The rows are grouped in 2 different ways at once. Each group adds its own fixed numbers to the row, and there is some noise. The rows also spread widely along 2 directions, which tell nothing about the answers.
Some rows, each with its group in each grouping after it:
[  7 -14 -11  -2 -28  -8 -19  38 -52 -37   6   0 -24   6  44  29   1  42
  15  12  -9  -6  -7 -37   2]
j34 j739
[  1 -29 -11 -22   2  24 -33  39 -49 -36  -8 -39  -3   8   0  27 -19  58
  13  -8 -10  16  11 -11  -1]
j34 j595
[  8 -18  -7 -24   1   2 -17  19 -21 -46  -7  -5 -17 -30  25  18  -3  34
   3 -23  14   3  -9  -9  -8]
j961 j321
[ 11 -29  -4 -15   7   4 -17  12 -14 -50 -17 -67  -1 -11  -6  11  -2  25
 -11 -37 -14   8   0   6  -3]
j677 j336
[ 35  -7   1  21   2 -28 -27  25 -46 -45  14 -26 -21  -5  36  20  -1   3
 -37 -39  -2 -19 -11 -22 -34]
j872 j336
[ 26  -3   8 -20   1 -11 -23  36 -19 -20 -20   8 -25  -6  26  17   0  30
 -24 -20   6   1 -10 -19  -4]
j40 j321
[ 19 -19 -10 -11 -15  10 -38  40 -35 -33  -7  -3 -17  12   3  14 -16  58
 -23  -3  -8  -5   9  -4  -3]
j40 j595
[ 23 -34  -3  -8   1  -1  -8  37 -32 -38  24 -20 -31  15  36  18  14  18
  -7   5 -23 -14 -19 -32 -11]
j831 j739
[  0 -19  -7 -32   4  11 -20  17 -19 -51 -12 -18 -22 -32  20  20  -6  31
  14 -23   7   7  -9  -8  -6]
j961 j321
[ 18 -23  -5  -1   0  -4 -41  15 -45 -58  -2 -43 -24  -6  13  22   0   9
 -20 -42  -1   6  -4 -10 -26]
j872 j336
[ 27 -12 -14  13  -3 -15 -16  36 -22 -56  -1   0   0  12  27   8 -23  43
  -2 -12  -5 -20  -2 -10 -14]
j677 j595
[ 14 -36  -8 -23  -5  10 -17  33 -32 -45  22 -26 -34  11  31  24  14  33
   9   3 -17  -1  -7 -21 -10]
j831 j739
[ 38   5   1  -6   1 -28 -25  23 -32 -56   7  23 -35  -5  58  25  -9  18
   3 -28  14  -7 -15 -23 -23]
j872 j321
[ 10 -31   0  -2  10  -4 -19  12 -18 -39 -10 -57  -3 -11  -1   9  -4  22
 -12 -43 -14   4  -6  -2  -9]
j677 j336
[  0 -39   8 -22  15  16 -22  18 -31 -20  10 -48   1  -9 -27   2   1  30
 -16 -25 -16  -4   0  -7 -10]
j961 j595
[  4 -19  -7 -24   6   4 -18  12 -21 -48 -15 -15 -22 -29  16  17  -4  27
   6 -22  14   3 -16  -7  -6]
j961 j321
[ 11 -20  -4 -15 -28   8 -31  26 -30 -18   1 -12 -38   6  11  28  12  36
 -17  -3 -17   2  -2 -23   5]
j40 j739
[ 23 -10 -11  13  -2  -4 -18  34 -19 -58   2  -3   5   9  13  10 -25  51
   3  -9 -11 -12   3 -11  -7]
j677 j595

New rows. What belongs after each?
[ 13 -29   6  -7  17  -5 -12  19 -14 -35  -7 -59  -4  -7  -5   4   4  11
 -31 -40 -18   2 -11  -1  -6]
j677 j336
[ 18 -30  -2  -6  -7  -1  -7  15 -22 -43   7 -21 -16   1   9  19   7  23
  12 -18 -18   1  -4 -25   5]
j677 j739
[  6 -11  -5  -1   0 -13 -25  33 -49 -41  -8 -42 -13  -6  32  27  -4  30
 -14  -6  -3  -3  -7  -8 -14]
j34 j336
[ 12 -12  -6  -5 -17  -1 -36  41 -37 -43  -6   6 -16   9  23  17 -22  55
 -23   0  -3  -8   4  -5 -10]
j40 j595
[ 12 -13 -11  -1 -18  -8 -31  29 -35 -34 -17 -17 -22  -8  25  19  -2  32
 -38  -9  -3  -6   6   1 -18]
j40 j336
[  9 -13  -5  -8  -7   4 -29  48 -58 -43  -5 -14  -8  13  18  25 -24  57
   8   3   0   2   4 -12  -6]
j34 j595
[ 32  -7  -6  11   5 -17  -9  33 -24 -34   7 -12   7  12  17   6 -16  35
 -12 -20 -13 -17  -6 -18 -10]
j677 j595
[  2 -34   0 -11   1  14 -24  19 -30 -37  10 -31   2  -9 -14  11 -12  41
  -7 -17  -9  -9   3  -3 -11]
j961 j595
[ 13 -16  -2  -1 -11   0 -32  32 -33 -31 -17 -22 -22  -7  15  15   2  31
 -45 -16 -10  -4  -4  -3 -15]
j40 j336
[ 13 -21   0   1   6 -10 -10  22 -11 -45  -2 -37  -4  -5  16  11  -8  18
 -20 -33 -10  -9  -9  -3 -13]
j677 j336
[ 10 -32 -10 -17   4  28 -30  45 -32 -66   6 -30 -11  15  14  22 -29  54
  11   4  -6   4   6   7 -13]
j831 j595
[ 32 -18  -4   7   2   0 -38  36 -48 -49  15 -20 -13  11   8  17 -21  27
  -7 -32  -3  -7   6 -19 -28]
j872 j595
[ 22 -23  -3  -8   3   6 -16  30 -20 -47   2 -28   7   8  -1   7 -17  33
  -3 -21 -10  -6   2  -7  -6]
j677 j595
[ -9 -29 -10 -20  -4  26 -35  26 -46 -46 -23 -58 -18  -8   7  33 -12  43
   6 -14  -4  19   3   6  -6]
j34 j336
[ 20 -27  -7   4  -1  -6 -15  11 -18 -45 -10 -45  -5  -9  15  13  -6  22
 -19 -34  -9  -3  -5   1  -7]
j677 j336
[ 12 -22  -4 -14 -14  19 -45  40 -34 -40  -8 -10 -10  11  -1  12 -13  57
 -19   2  -5   5  18   1 -11]
j40 j595
[ 18 -18  -5  -6  -8  15 -33  43 -32 -29  -4  -7 -12  13   4  19  -9  51
 -28 -11  -7   1  11  -5  -2]
j40 j595
[ 14 -12  -7  -2 -25  -9 -21  29 -33 -19   6  11 -37   7  27  14   9  35
 -23   1 -17  -9 -10 -33   2]
j40 j739
[  7 -30  -6  -4   8  14 -19  11 -19 -49 -15 -57  -5 -13  -3  16  -1  27
  -9 -34 -12   8   1  11  -3]
j677 j336
[ 16  -8  13 -27  15 -12 -13  36 -42 -18  -8 -16 -16  -3  33  23  -3  23
   4 -18   9   8 -21 -37  -3]
j34 j321
[  9 -25   2 -18   9   7 -25  46 -59 -22   6 -38   4  19   2  24 -10  42
  -1  -7  -7   8  -1 -21  -7]
j34 j595
[  5 -19 -27   3 -21  12 -48  24 -41 -90  -6 -18 -40 -17  31  47 -20  42
  11 -23  16   4  15  10 -23]
j872 j336
[ 32 -17  12 -20  20  -3 -23  20 -34 -29   1 -24 -31  -7  24  23   1  -3
  -1 -52   4   6 -13 -30 -13]
j872 j321
[ 31 -17  -6   7  -1   4 -33  35 -44 -52  14 -18 -15  16  13  25 -22  26
  -1 -29   3  -7   5  -8 -23]
j872 j595
[  1 -27  -7 -11   3   7 -22  23 -33 -41   9 -35   3 -14  -7   5 -12  42
  -6 -19 -10  -7   1  -6 -12]
j961 j595
